The rows are grouped in 4 different ways at once. Each group adds its own fixed numbers to the row, and there is some noise. The rows also spread widely along 15 directions, which tell nothing about the answers.
In the rows, 128 means zero.
Some rows, each with its group in each grouping after it:
[ 70 109 126  83 121  82  94  95 141 121 140 152 105 141 204 102 102 137
 155 149 112  98 151  71 158 126 121 147 104 119]	(2) R (1) K_433
[116 143 160 146 119 149 106 103 121 151 123 181  53  99 149 100 127  89
 162 136  94 133  99  94 165 110 118 164  89  99]	(0) V (2) K_17
[159  99  71  98 113  96 131 118  37 109 132  97 105  98 137 149  91 153
 114  92 136 127  89 145 112  80 147 121  99 103]	(1) P (2) K_734
[109 168 147  86 169 177 141 170 134 130 167 112 126 113 145  94  60 154
 168 152  72  74  70 113 168  83 151 107 132 161]	(0) R (1) K_433
[138 112 131 148 159 182 129 190 124 113 161 126  59 102 146 113 127 176
 140 110  79  81  79 138 140 111 147 111 129 145]	(2) P (3) K_17
[134 161  86 130 107 112 144 114 103 130  97 179 113  56 176 101 117 109
 153 127 151 116 123 123 143 113 115 103 142 109]	(1) Q (4) K_734
[103 132  88  85 147 178  84 131 118 137  74 108 177 130 115 115 188 127
 114 126 126 159 133 115 135 162 141 131 117 147]	(1) Q (0) K_734
[125 104 139 111 169 103 152 116 125  86 147  70 145 125 116 154 171 150
 138 119 127 151 136 108 103 113 134 171 164 137]	(0) V (4) K_17
[ 99  75 112 109 144  68 103  99 126 124 137 126 137 134 157 162 163 172
 132  79 166 127  91 137 109  73 126 147 155 114]	(1) X (0) K_734
[115 105 103  90  99 105 126 176 174 141 126 137 115 174 173 128 107 101
 125 142 140 100 166  87 168 132 143  87  98 111]	(1) X (3) K_433
[ 91 163  66  96 122 142 105  76  87 149  83 138 144  53 146  90 166 132
 153 172  90 117 140 128 160 139 147 130 122 159]	(1) V (4) K_734
[135 126 130 128 159 112 162 118 150  65 146 129 153  96 131 124 143 121
 146 132 148 127 149 102 162 108 107 133 184 103]	(0) X (4) K_734
[113 136 105 177 144 150 142  49 161 163 158 135 131 123 135 133 100 120
 125 134 133 102 127  93 144 127 153  84 115 119]	(1) Q (2) K_433
[ 88 104 117 116 179 165 131 135  96  76 128 111 101 142 172 114 150 152
 116  23 141 160  98 120  92 145  87 158 138 131]	(1) R (4) K_17
[118 119 181 115 104 125 180 174 115 124 101 117 128 109 118 136 101 105
 157 120 119 184 138 101 116  99 110 175 186 146]	(2) X (1) K_17
[134 106 135 131  81 161 106 127 117 192 117 141 136 112 121 130  85 120
 128 150 116 153 119  92 148 160 168 123 114 133]	(2) V (0) K_734
[166  61 164 138 169 138  94 190 135  89 190 110  74 155 117 143 108 193
 115  95  99 106  67 112 141  92 161 152 111 110]	(1) P (4) K_433
[149  85 154 177 142  72 155 142 189 104 106 151 177 100 103 153 115 155
 133 167 168  99 158  91 163 115 171 128 167 120]	(0) Q (1) K_734
[200  73 159 160 174  89 105 149 126  55 127 115 118 108 105 146 136 166
 103 116 154 135  96  85 126 146 154 178  91  91]	(0) V (0) K_17
[144  99 157 138 138 174 146 180 131  82 111 126 108 141 102 103  46 100
 120 150  86 129 151  62 198 145 151 148  78 128]	(1) X (3) K_734
[ 69 123 136 145 145 117 166 128 178 165 130 113 147 148 142 147 146 140
 146 107 146 121 123 127 100 115 149 126 166 163]	(2) V (4) K_433
[112 123 138 133 207 101 130  94 139  60 155 100  97 139 132 122 140 139
 148 125 115 104  99 103 124  75 116 170  90 113]	(1) P (3) K_734
[160 160 156  50 117  77 139 118  90  98 153 100 112  97 166 120 130  81
 164 133 132 191 137  77 101  95  68 172 173  92]	(1) Q (2) K_433
[142  87 108 118  94 174 126 161  94 150 152 116  96 144 126 141  64 120
 120 127  82 122 117 109 162 116 167 103  90 119]	(1) R (0) K_734
[143 136 116  25  96 118 125 142  98 133 127  85 177 129 136 125  83 103
 137 160 117 168 160  77 162 138 146 128 137 128]	(1) V (2) K_17
[112  87  70  90 110 134  96 138  46 114  66 144 100  98 136 126 165 151
 114  85 122 133 120 161 149 107 138 136 106 107]	(0) R (3) K_17
[108 102 130 136 170 180  98 135 166  87 150 136 113 187 136 109 136 115
 108  97 139 134 126  79 160 163 115 133  79  92]	(2) P (4) K_734
[144 121 129  83 146 153 128 186  89  70 103 129 116 126 116 111 122 114
 128  98 114 151 114 119 171 111 124 159 113 103]	(0) V (4) K_17
[130 173 152 100 172 153 160 125 130 103 172  81 129 138 112 120 105  81
 165 151  91 135  96  99 139  78 119 146 110 118]	(2) V (0) K_734
[105 131 100  90 140 154  70  91 147 167 153 115 146 150 118 128 152 135
 129 172  95 105 116 111 170 101 160 103  88 112]	(1) R (1) K_433
[136 128 153 190 140 107 143  55 184 172 163 128 126 115 127 149 117 116
 147 177 144 118 128  73 111 117 151 117 123 117]	(1) Q (3) K_734
[128  98 163 144 150 128  95 161 130 102  72 117 134  83 107 117 199 162
 121 148 120 152 137  96 116 171 149 193 132 152]	(2) R (2) K_734
[122 118  88  78 131 156 148 171  85  63 103 113 146  85 120 100 141 121
 138 146  72 119 179 129 202 125 126 127 158 137]	(2) V (1) K_734
[141 123 135 159 100 161  95 127 158 168 115 183  99  90 153 105 136 114
 133 159 127 131 140  81 164 174 137 107 117 104]	(1) R (3) K_17
[177 171 100  88 105 126 151 150  71 127  83 129 162  58  88 129 114 109
 147 161 129 147 116 147 154  68 155 117 145 107]	(2) Q (4) K_17

New rows. What belongs after each?
[100 123 120 104 134 107 151  85 122 153 153  86 161 123 166 151 139 129
 143  87 165 172 112 111  68 130 106 132 185 140]	(1) V (0) K_734
[164 161 133 106 109 200 138 133 103 159 174  98  97  99 168 112  97 100
 144 136 101 163 115  67 103 182 112  99 140 136]	(0) Q (0) K_17
[102  97 128 123 100 103  85 178 151 170  68 171  91 140 169 126 177 131
 125 111 158 128 127 116 112 144 139 136 104 121]	(2) Q (3) K_433
[102 107  77 113 109 149 140  61  98 125 171 108 104 136 168 127 105 108
 124 121  98 126 177  86 139 147 111  97 124 115]	(2) Q (1) K_433
[133 129 162 167 110 177  97 144 206 176 128 174 121 108 104 120 198  96
 139 181 109 140 159  94 186 143 143 115 154 101]	(1) R (2) K_433
[174 181  68 137 151 163 129  95  96 107 142 134 127  33 139  92 136 120
 130 153 114  90 102 127 172 134 134  76 112 104]	(1) V (2) K_734
[149 157  92  62 105 142  88 144  93 164 102 140 150  94 126 115 124 126
 140 167 125 122  97 129 162 101 162 101 107 113]	(0) Q (4) K_734
[114  97 153 138 102 155 117 185 104 116  81 178  57  95 156  93 130 118
 136 105  89 142 147 100 158 152 117 169 135 133]	(2) Q (2) K_433
[105 155  73  76 139 196  77  95 123 149 140 133 138 138 150  97 155 109
 128 142 112 117 123 103 172 147 130  86  91 109]	(0) Q (4) K_734
[ 97 145 136  93 126 142 119 183 133 137 105 141  68 152 182 107 156  98
 155 106 114 141 115 103 112 118 107 150 103 133]	(1) Q (4) K_17
[155  90 125  92 123 122 114 223 116  98  94 108 115 151 107 137 133 118
 119 144 105 121 131 112 163 122 171 148  73 119]	(0) V (0) K_734
[161  79 136 184 138 133 173 141 148  93 140 110 141 126 110 159 117 119
 105  98 163 157 147  92 117 150 130 123 153 102]	(1) R (0) K_734
[122 135 149 121 185 101 166 185 167  82 109 105 145 139 131 143 172 132
 142  94 168 124 111 124 107  88 125 143 162 128]	(0) Q (2) K_17
[134  92 163 120 170 147  85 125 122  84 155 122  80 124 113 117 177 143
 137 134  72 134 127 100 154 104 118 180 130 106]	(2) Q (3) K_433
[135 143 112 193 194 160 187  95 178  81 152 111 159 114 106 131 149 108
 124 123 148 111 144 105 138 122 117  90 154 112]	(1) Q (1) K_734
[161 167 133  73 124  72 174 188 135 103 106 118 157  78 112 125 127  91
 180 202 114 113 147 130 175  48 144 127 162 117]	(1) V (3) K_734
[109 110 137 110 129 198 165 141 107  94 164  99  79 172 131 114  83  75
 129  95  82 168 161  84 149 139  92 136 122 111]	(2) P (3) K_433
[130 167  93  87 130 157 158  99 100 106  99 101 185  84 135  97 106  98
 129 150 134 162 182  83 142 182 115 108 159 139]	(2) Q (3) K_433
[154 117  92 123 109 100 139 134 111 115  80 143 140 106 102 135 139  94
 117 134 148 140 153 132 168 104 143 120 110  82]	(1) V (3) K_433
[131 129 123 116 176 147 105 164 190 107 187 140 104 145 141 119 156 137
 138 133 104  60  96 124 200  67 141  88 124  97]	(1) X (2) K_433
[175 128 148 133  88 139  94 141 147 167 142 168 111  74 111 124 126 125
 155 215  87 118 133  94 196 105 172 117 131  99]	(1) R (4) K_17
[142 113  74 111 143 144 115  81  91 104 175  73 131 112 137 128 110 152
 112 162  94  91 135  93 138 144 155  97  80 120]	(2) R (1) K_734
[ 95 110 110 171 176 176 123 136 171 126  86 136 162 143  85 129 167 139
 107 107 126 118 120 132 167 137 167 125 114 142]	(1) V (0) K_433
[141  95 129 165 110 206  96 116  77 118 147 167  42  67 147  93 123 144
 128 122  57 131 126  96 171 167 127 144 116 114]	(2) R (4) K_17
[122 170  70 142  88 161 137  99  79 161  37 157 128  54 126 105 147  78
 138 160 123 147 151 119 137 158 138 119  99 134]	(0) Q (0) K_734
[141 147 138 128 148 120 143  83 148 148 181  83 144 117 144 142 127 113
 147 146 140 147 106  82  91 132 126 124 138 126]	(1) V (0) K_734
[143 159 156 142 161  88 127  87 186  97 158 166 133  85 176  97 112 105
 169 174 146 109 127  56 167 134 107 138 136  96]	(1) V (0) K_734
[ 85 172 143  94 103 151 150 142 133 182 104 127 126 132 156 116 133  63
 161 123 139 175 122 107 106 115 101 132 139 131]	(1) R (2) K_734
[150 148 112 149 144  95 164  85 151 127 148  98 150  88 167 136 141 123
 132 142 187 128 142  83  69 164 117  95 153 121]	(2) Q (3) K_734
[104 148 181  69 136 140 119  93 110 157 152  85 140 144 122 121  72 116
 158 151  91 173 108  68 117 102 133 177 133 149]	(2) Q (2) K_433
[ 77 110 152 186 154 142 133 107 162 156 136 148  55 149 157 124 103 136
 150 122  98  86  94 102 127 100 153 142  69 143]	(1) R (3) K_17
[117 180  59 120 125 184 113 128 118 149 119 154  87 124 173  94 135  91
 127 125 127  91  99 126 148 135 131  67  42  95]	(2) R (4) K_17
[140 122 134 114 177  36 132 136 173  58 110 121 146 142 133 135 151 121
 140 163 168  94 146  92 139  83 139 151  94  89]	(2) Q (3) K_734
[158 154 100  95 142 189 146 164  99  85 114  95 146  87 105 113 185 107
 128 136 102 163 161 119 142 146 116 118 165 127]	(2) Q (4) K_17
[110 102 154 174 149 158 168  95 150  92 131 127 144  93  95 136 157 121
 145 127 103 162 170 100 159 122 115 160 207 135]	(2) X (0) K_17
[132  99 121 128 111 178 140 163  81 114 146 131  56 103 182  98  50 145
 126 107  81 106 125  90 147 169 137 113 104 140]	(2) R (3) K_17
[189 130 104 114  91 143  69 168 124 141 113 166 122  68 126 105 155 141
 119 178 127 124 129 109 177 161 157 101 117  91]	(2) P (4) K_433
[184 103 152  91 130 158 164 191  95  64 145  71 125 145  86 130  61  94
 109 130 100 168 152  77 158 129 129 143 117 104]	(2) X (3) K_433
[124 144  88 145 180 184 183 154 125 110 102  96 181  86  86 130 148 153
 121 108 126 107 113 170 149 113 164  84 167 160]	(2) V (3) K_17
[179  79 114 126 137 166  83 177 128  90 180 128  63 147 151 123 148 134
 104 115 101 108 125  88 158 149 132 108  85  83]	(1) Q (4) K_734
[158 155  92 158 183 152 125  89 123  83 136 148 135  73 152 106 155 129
 117  79 171 130  83 120 136 148  97 106 132  85]	(1) V (0) K_17
